The rows are grouped in 3 ways, from coarse to fine. Each group lies inside one group of the grouping before and may be the whole of it. The rows also spread widely along 8 directions, which tell nothing about the answers.
In the rows, 128 means zero.
Known rows, each followed by its group in each grouping:
[111 155 157 144  85 143 140 166  73 129 127 124 138 117 138 122 162 182
 110 122 113 107 146 144 105]	dosit z893 sufu
[173 160 123  90  92 101 132 153 159 109 142 135 181 128 118 141 127 142
 155 120 126 154  97 127 113]	raso z724 Gapa
[178 127 143 122 123  96 172 138 149 118 147 131 120  93 125 157 121 172
 130  81 137 175 109 111 104]	dosit z738 pili
[130 156 111 128 123 100 136 143 148 126 133 133 107 128 117 140 132 161
 130 134  91 136 137 140  97]	korub z650 kot
[196 144 123 151 130 133 164 147 154 112 167 144  67  98 113 140 155 172
 144  94 120 140 142 141 108]	raso z724 besu
[122 132 114  98  84 152  91 177 116 110 125 137 156 140 101  99 128 134
 145 169  68  70 109 166 134]	korub z431 vul
[138 187 150 139 102 133 157 130  99 134 141 151 154 116 132 133 164 151
 119 114 133 157 169 125 138]	raso z924 Vebi
[105 177 106 145 124  82 141 132 166 129 122 120 133 128 133 161 125 155
 148 123  55 145 136 135  95]	raso z724 dupon
[150 166 131 113 113 123 146 134 118 128 149 153 142 118 118 122 149 146
 113 129 144 145 152 129 134]	korub z431 nedi
[171 141 138 143  91 132 145 172 112 122 144 149  97 111 122 129 175 166
 117 147 161 124 158 154 101]	raso z924 tebu
[125 207 145 134 102 128 137 165  94 131 129 118 136 119 128 123 143 208
 110  99  96 141 140 137  87]	korub z431 neza
[174  78 118 126 127 127 145 138 154 111 151 149  83 100  96 134 127 140
 136 125 111 124 108 150 129]	dosit z738 Daza
[189 117 119 106 111 109 140 149 161 104 151 154 100 127  91 132 144 148
 121 144 165 149 122 155 103]	dosit z738 Bova
[119 123 141 149 124  72 159 148 124 154 125 120 102  97 154 176 134 169
 106 126 109 136 128 116  81]	korub z650 pidal
[200 182 120  86  97 155 135 193 159  51 149 132 146 144 100 103 131 178
 179  98 123 147 121 144 107]	dosit z872 Mor
[ 84 187 130 163 122 122 142 157 115 118 115 122 101 134 130 133 156 178
 126 126  54 117 173 155  89]	dosit z552 Kiz
[160 161  88 111 132 137 134 120 175 100 156 176  98 147  56 105 134 138
 136 139 109 154 151 170 133]	dosit z872 momet
[121 206 145 145  97 151 145 156 103 127 127 121 139 122 128 131 149 195
 136  87  69 133 136 139 107]	raso z690 fiten
[144 179 121 120 108  84 144 116 145 150 132 157 152 132 104 150 147 146
 103 140 151 191 141 140 101]	raso z924 nep
[122 184 132 147 113 136 144 130 115 136 135 144 130 122 114 131 151 158
 124 112  83 146 156 146 124]	raso z924 nep
[192 180  86 102  99  70 120 175 206  86 127 144 123 165  89 141 147 158
 144 184 169 174 127 166  46]	raso z924 Vebi
[180  89 128  99 111 108 148 149 162  95 148 136 143 102 123 143 117 125
 157 118 129 137  94 118 134]	dosit z738 Daza
[166 203 149 148  93 144 149 156 101 139 150 141 113 117 109 126 177 210
 101  98 137 157 151 151  78]	raso z724 besu
[156 182 126 130 101 151 135 161 130  92 143 144 130 134 117 116 161 142
 160 129 104 121 164 144 133]	raso z924 nep
[132 157 109 117 132 129 137  89 130 171 153 177 107 124  60 123 130 155
  84 132 105 167 129 162 132]	korub z650 pidal
[187 136 115  79  81 122 114 175 149 105 147 148 146 137  93 117 132 150
 138 157 154 131 100 150 104]	korub z650 kot
[177 152 153 150 142 123 202 127 123 104 164 131  99  79 158 148 153 170
 140  53 154 165 164  88 139]	dosit z893 sufu
[217  96 108 111 110 104 135 181 185  79 147 140  72 122  89 134 141 160
 141 151 166 136 106 164  72]	dosit z738 Daza
[145 158 106 130 154  85 160 111 164 130 142 142 105 110 121 151 124 150
 126 108 109 169 141 117 122]	korub z431 vul
[175 128 132 117 110 132 141 166 124 111 152 139 113 101 122 124 133 160
 133 118 127 114 123 135 127]	korub z431 neza
[176 127 115 103 117  67 160 132 174 111 149 166 134 128 116 151 146 115
 122 151 197 178 151 117 117]	dosit z872 momet

New rows, each followed by its group in each grouping:
[155 173 124 139 114  84 150 167 162  97 132 111 123 122 154 161 147 167
 162 110 108 142 139 118  80]	raso z724 Gapa
[176 172  93 127 142  87 159 110 191 129 149 156  95 121  87 148 131 166
 123 120 134 201 136 148  98]	raso z924 tebu
[188 172  93 111 118  83 146 145 200  87 152 146 125 137 113 149 144 133
 166 140 146 166 146 130 104]	raso z724 dupon
[192 187  83 104 110 119 125 148 194  93 153 157 115 151  67 120 142 157
 152 145 129 162 131 170  95]	raso z724 dupon
[139 191 116 126  93  92 130 160 145 131 119 135 132 141 106 140 152 184
 111 155 134 168 137 162  60]	raso z924 tebu
[156 128 105 104 114  83 127 137 173 123 133 152 110 143  80 141 132 151
 108 164 143 162 112 167  80]	dosit z738 Bova
[231  79 128 137 120 157 158 133 131 131 188 185  43  83  81 123 164 149
 112 118 177 123 130 163 142]	raso z724 Gapa
[128 137 114 145 105 131 111 191 148  90 114 109  75 140  97 123 129 192
 149 141  44  90 116 184  57]	dosit z738 pili
[166 155 131 105  94 168 124 131 111 126 152 169 128 129  56  95 150 171
  98 125 134 155 121 176 125]	dosit z738 Daza
[133 167 179 152 100 180 157 169  67 111 140 115 115  98 140 117 155 201
 129  66  80 111 146 134 121]	dosit z738 Bova
[112 136 128 164 132  81 163 162 143  99 122 102  97 110 174 163 143 163
 151 117  88 112 154 116  86]	dosit z893 sufu
[135 145 113 103  96 102 124 158 150 106 130 153 148 151 101 125 141 131
 128 169 131 136 139 152 106]	dosit z872 momet
[175 123  90 109 112  96 124 130 179 124 145 176 113 139  75 135 141 120
 124 183 151 150 126 171 111]	raso z924 Vebi
[148  91 132 126 113 128 141 132 107 151 156 171  96 103 106 134 153 126
 100 156 141 108 140 145 145]	korub z650 pidal
[152 159 105 144 150  71 162 134 173 121 142 138  66 123 121 162 144 163
 123 134 126 161 158 131  80]	korub z650 pidal
[152 182 136 163  93 101 133 211 132 103 118  97  80 130 142 148 169 219
 133 126 112 118 141 159  19]	raso z724 Gapa
[141 122 122 120 121 135 142 124 140 104 149 159 125 121 107 124 137 112
 147 130  98 122 152 135 166]	dosit z738 pili
[142 163 141 126 124 105 162 122 110 140 150 149 140  99 141 141 143 147
 110 104 140 156 157 105 148]	korub z431 neza
[118  95 119 127 120 107 137 117 138 126 140 163 124 119 112 140 139  95
 127 159 103 113 153 136 160]	dosit z738 pili
[101 185 109 114 117 106 128 137 152 125 114 129 154 147 100 134 111 177
 129 117  54 162 120 154  91]	dosit z872 Mor
[164 146 140  78  60 124 108 188 125  93 130 138 182 152 107 114 150 143
 132 165 159 125 111 154 101]	dosit z738 Bova
[127 137 122 121 131  77 164 107 148 138 138 160 144 119 132 158 137 122
 113 126 137 175 159 113 139]	dosit z872 Mor
[144 146 112 113 112  81 133 120 152 135 133 160 130 138  87 140 151 143
  90 163 159 180 139 153  95]	dosit z738 Daza
[146 125 109 124 114  64 144 124 167 151 136 148 131 116 120 169 133 135
 117 149 135 160 121 136  99]	raso z724 dupon
[ 97 146  87 134 129  69 125 110 178 145 116 150 132 142 105 158 122 118
 129 174  67 147 135 157 107]	raso z924 Vebi
[108 152 109 117 116  60 133  91 151 175 129 161 165 130 111 164 134 121
  95 153 119 175 128 135 116]	raso z724 Gapa
[ 80 128 135 169 132  52 166 139 126 147 108 128 106 113 172 181 154 148
 101 142 104 138 181 117  88]	dosit z872 Mor
[136 129 125 139 138  92 157 143 166 106 130 111  99 110 135 159 115 165
 149 100  71 142 116 127  93]	dosit z738 Bova
[200 160 136 110 107 148 165 103 118 149 174 192 126 104  82 124 163 150
  96 100 193 185 141 136 159]	raso z690 fiten
[184 192 111  72 100 107 128 138 148 113 154 165 172 141  89 114 139 146
 117 142 182 182 129 136 125]	korub z431 neza
[110 185 108 122  85 117 106 158 134 132 113 141 143 157  93 128 149 163
 122 167  87 126 128 174  83]	raso z690 fiten
[140 146 131 149 131 105 159 127 134 123 142 152  80 122 118 143 167 150
 105 134 137 147 180 142 111]	dosit z738 Bova
[136 165 121 115  86  91 130 168 147 108 121 132 162 141 139 150 151 136
 149 154 125 130 135 128 104]	raso z690 fiten
[153 147  90 119 133  56 149 140 199  94 132 129 112 139 122 157 131 146
 144 146 141 165 135 132  78]	dosit z893 sufu
[171  90 147 123 100 147 148 141 114 148 151 150 130  81 111 138 118 156
 126 103 112 125  84 142 137]	raso z924 Vebi
[157 134 154 131 100 111 168 147 110 131 146 139 150  88 161 153 152 141
 131 111 151 145 144 103 140]	raso z924 tebu
[161 106 148 128 111 129 156 149 125 108 149 138 117  96 130 140 137 144
 141 104 121 122 130 120 137]	dosit z738 pili
[180 171 126 134 113 109 158 156 151  91 148 146 117 123 136 142 167 134
 152 127 156 151 175 122 119]	raso z924 nep
[ 86 141  91 102 121  77 120 104 170 148 120 155 164 149  85 141 104 119
 115 163  71 159 115 155 119]	dosit z872 momet
[140 178 113 135 128  53 156 155 175 118 119 123 100 136 121 165 141 186
 114 134 137 185 138 145  37]	dosit z552 Kiz
[162 152 125  86  84  85 131 185 160  85 127 131 175 142 129 140 138 137
 150 155 158 145 117 131  88]	dosit z552 Kiz
[172 110 112 164 158 105 171 144 175  77 152 138  32 104 132 149 161 137
 156 122 118 124 181 130 119]	dosit z738 Daza
[144 148 130 111 104 148 137 109 116 150 151 168 161 115  93 121 133 127
 122 120 105 148 124 144 166]	raso z924 nep
[146 153 110 114 109  76 128 150 145 129 134 149 124 133 113 140 144 149
 103 169 155 145 142 146  91]	korub z431 neza
[116 164 124 148 123 138 147 145 121 100 136 129 109 125 129 122 152 162
 143 116  83 114 163 142 124]	dosit z893 sufu
[153 128 121 116 114  96 148 156 153 109 135 142 128 123 125 146 133 146
 135 129 131 146 134 132 108]	dosit z872 Mor
[204 138 125 105 108 175 134 150 115 117 174 169  95 105  72  92 141 170
 117 114 146 126 121 164 143]	korub z431 neza
[134 174 128 137 129  84 161 157 145 105 130 114 124 113 164 153 141 162
 142 113 113 142 156 105  95]	korub z431 nedi
[109 128 126 147 128 127 143 112 120 139 135 149 106 113 104 131 143 143
 110 127  77 131 149 149 137]	dosit z738 Daza
[ 98 174 121 105  74  82 108 157 139 127 105 130 209 154 133 145 135 122
 138 173  94 136 125 138 103]	raso z924 nep
[188  91 133 144 144  86 195 134 157 110 166 160  70  86 145 161 157 124
 126 114 192 153 174 101 133]	dosit z872 momet
[107 159 119 105 113  97 131 107 126 157 136 162 163 135 103 139 135 123
 102 157 116 156 138 133 138]	korub z650 pidal
[156 148 134 115 102 104 151 155 136 113 142 148 134 123 116 135 146 155
 118 130 158 156 143 133 102]	dosit z872 momet
[115 197 109 112 105  80 136 108 148 142 128 166 175 153 112 148 160 117
 114 164 144 175 165 130 130]	raso z690 fiten
[113 141  86 134 138  74 127 113 184 123 124 151  94 148  86 146 131 134
 122 167  86 150 150 164  95]	dosit z738 pili
[138 138  89 111 105 132  96 145 161 107 131 165 101 164  47 102 139 140
 126 185  89 116 133 200 104]	dosit z738 pili
[172 122 148 136  94 152 145 192 104 104 144 142  84 110 114 118 166 178
 121 129 143 101 138 164  94]	dosit z552 Kiz
[168 165 158 129 106 148 169 127 100 129 159 154 151  95 136 132 157 141
 132  86 141 155 155 110 164]	raso z924 nep
[127 116 130 127 131  62 158 121 137 168 132 129 130  86 142 172 105 160
 100 111 111 157 102 113 104]	korub z431 neza
[148  99 125 151 123  99 144 157 148 128 127 124  64 104 107 152 134 188
 110 128 103 134 109 163  61]	dosit z738 Daza
[145 156 130  98  97 108 127 160 126 126 133 126 170 116 123 130 115 166
 126 120 112 138  98 130 108]	korub z431 neza
[178 185 152 154 109 135 174 169 117 101 154 123 107  97 155 143 169 186
 149  77 134 142 167 113 107]	raso z724 dupon
[125 149 122 163 137  90 162 131 150 128 130 131  99 109 147 165 144 143
 140 119  87 141 161 125 110]	raso z924 nep
[220 117 135  86  84 154 141 150 132 103 172 177 156 110  98 114 149 115
 146 135 187 137 118 136 167]	raso z924 Vebi
[179 180 146  97  71 209 127 171  87  92 164 170 148 139  72  68 168 162
 127 120 151 123 152 166 149]	dosit z872 momet
[171 125 109 122 143  79 157 130 170 128 150 139  97  96 120 154 114 158
 125 114 125 158 114 126 109]	korub z431 neza
[170 117 126 117 128  74 166 137 172  98 145 138 127 108 141 162 128 123
 152 117 143 160 137 100 126]	dosit z738 pili
[156 179  95 131 132  95 142 107 168 127 152 172 101 141  91 138 166 131
 118 151 140 168 174 152 120]	raso z724 Gapa
[111 177 156 163  92 144 144 182  80 125 125 125  98 124 125 120 171 206
 100 118 105 116 169 160  72]	dosit z872 momet
[105 184 107 119 102 113 115 167 148  86 118 139 138 166 113 119 156 129
 152 176  82 110 169 162 107]	dosit z552 Kiz
[226 167 143 110 131 139 182 148 136  79 183 150 121  88 143 124 150 148
 159  69 180 159 161  87 167]	korub z431 neza
[157  71 109 148 135  73 160 135 160 126 144 149  58 102 126 161 148 135
 112 157 158 125 143 142 100]	dosit z893 sufu
[103 208 119 118  76 100 112 170 134 125 101 120 174 159 118 140 141 179
 131 148  84 140 118 156  66]	raso z690 fiten
[178 136 133 119 102 173 131 148  91 139 165 169  93 103  78  95 151 177
  93 124 142 117 130 171 137]	korub z431 neza
[146 191 115 131  96 152 126 153 126 109 139 158 114 147  91 112 174 156
 133 146 113 122 165 167 121]	raso z690 fiten
[ 82 194 122 141 124 138 139 122 123 138 123 131 133 134  95 121 118 186
 119  96  29 150 137 157 108]	dosit z872 momet
[110 134 129 157 123 100 149 123 129 161 125 136 113 105 129 159 131 155
 116 120  75 140 132 142 106]	raso z924 nep
[162 202 154 141 121 164 166 148  91 117 157 138 109 100 128 111 161 195
 118  75 125 145 168 126 126]	korub z431 nedi
[106 181 118 131 110 115 136 138 141 124 121 127 153 131 128 145 130 152
 153 116  54 131 128 133 121]	raso z690 fiten
[171  98 137 138 117  85 169 153 150 111 144 135 120  91 167 172 144 113
 155 125 144 127 142 101 130]	raso z924 nep
[187 173 147 146 118 134 170 163 127  75 157 141  83 117 133 127 182 165
 140 104 167 146 194 120 115]	dosit z738 pili
[144 195 132 141 119 103 167 145 145 109 133 123 136 117 153 158 149 165
 153  91 109 159 153 106 112]	raso z690 fiten
[122 141 113 148 140  82 147 147 150 126 126 119  92 107 139 155 121 167
 131 123  73 124 136 133  92]	korub z431 neza
[134 177 101  96 114  95 134 131 170 100 132 133 171 146 110 131 119 145
 149 128 108 166 118 133 113]	dosit z893 sufu
[ 82 146 147 135  86 147 114 153  80 133 118 140 143 138 117 114 157 145
 108 156  72  89 151 165 126]	dosit z738 Bova
[118 145 127 138 123  91 158 120 127 138 133 138 126 115 132 149 144 154
 108 126 126 152 147 127 111]	dosit z893 sufu
[138 150  94 102 115 115 120 135 167 119 134 161 121 150  65 120 127 145
 123 159  98 147 117 181 103]	dosit z552 Kiz
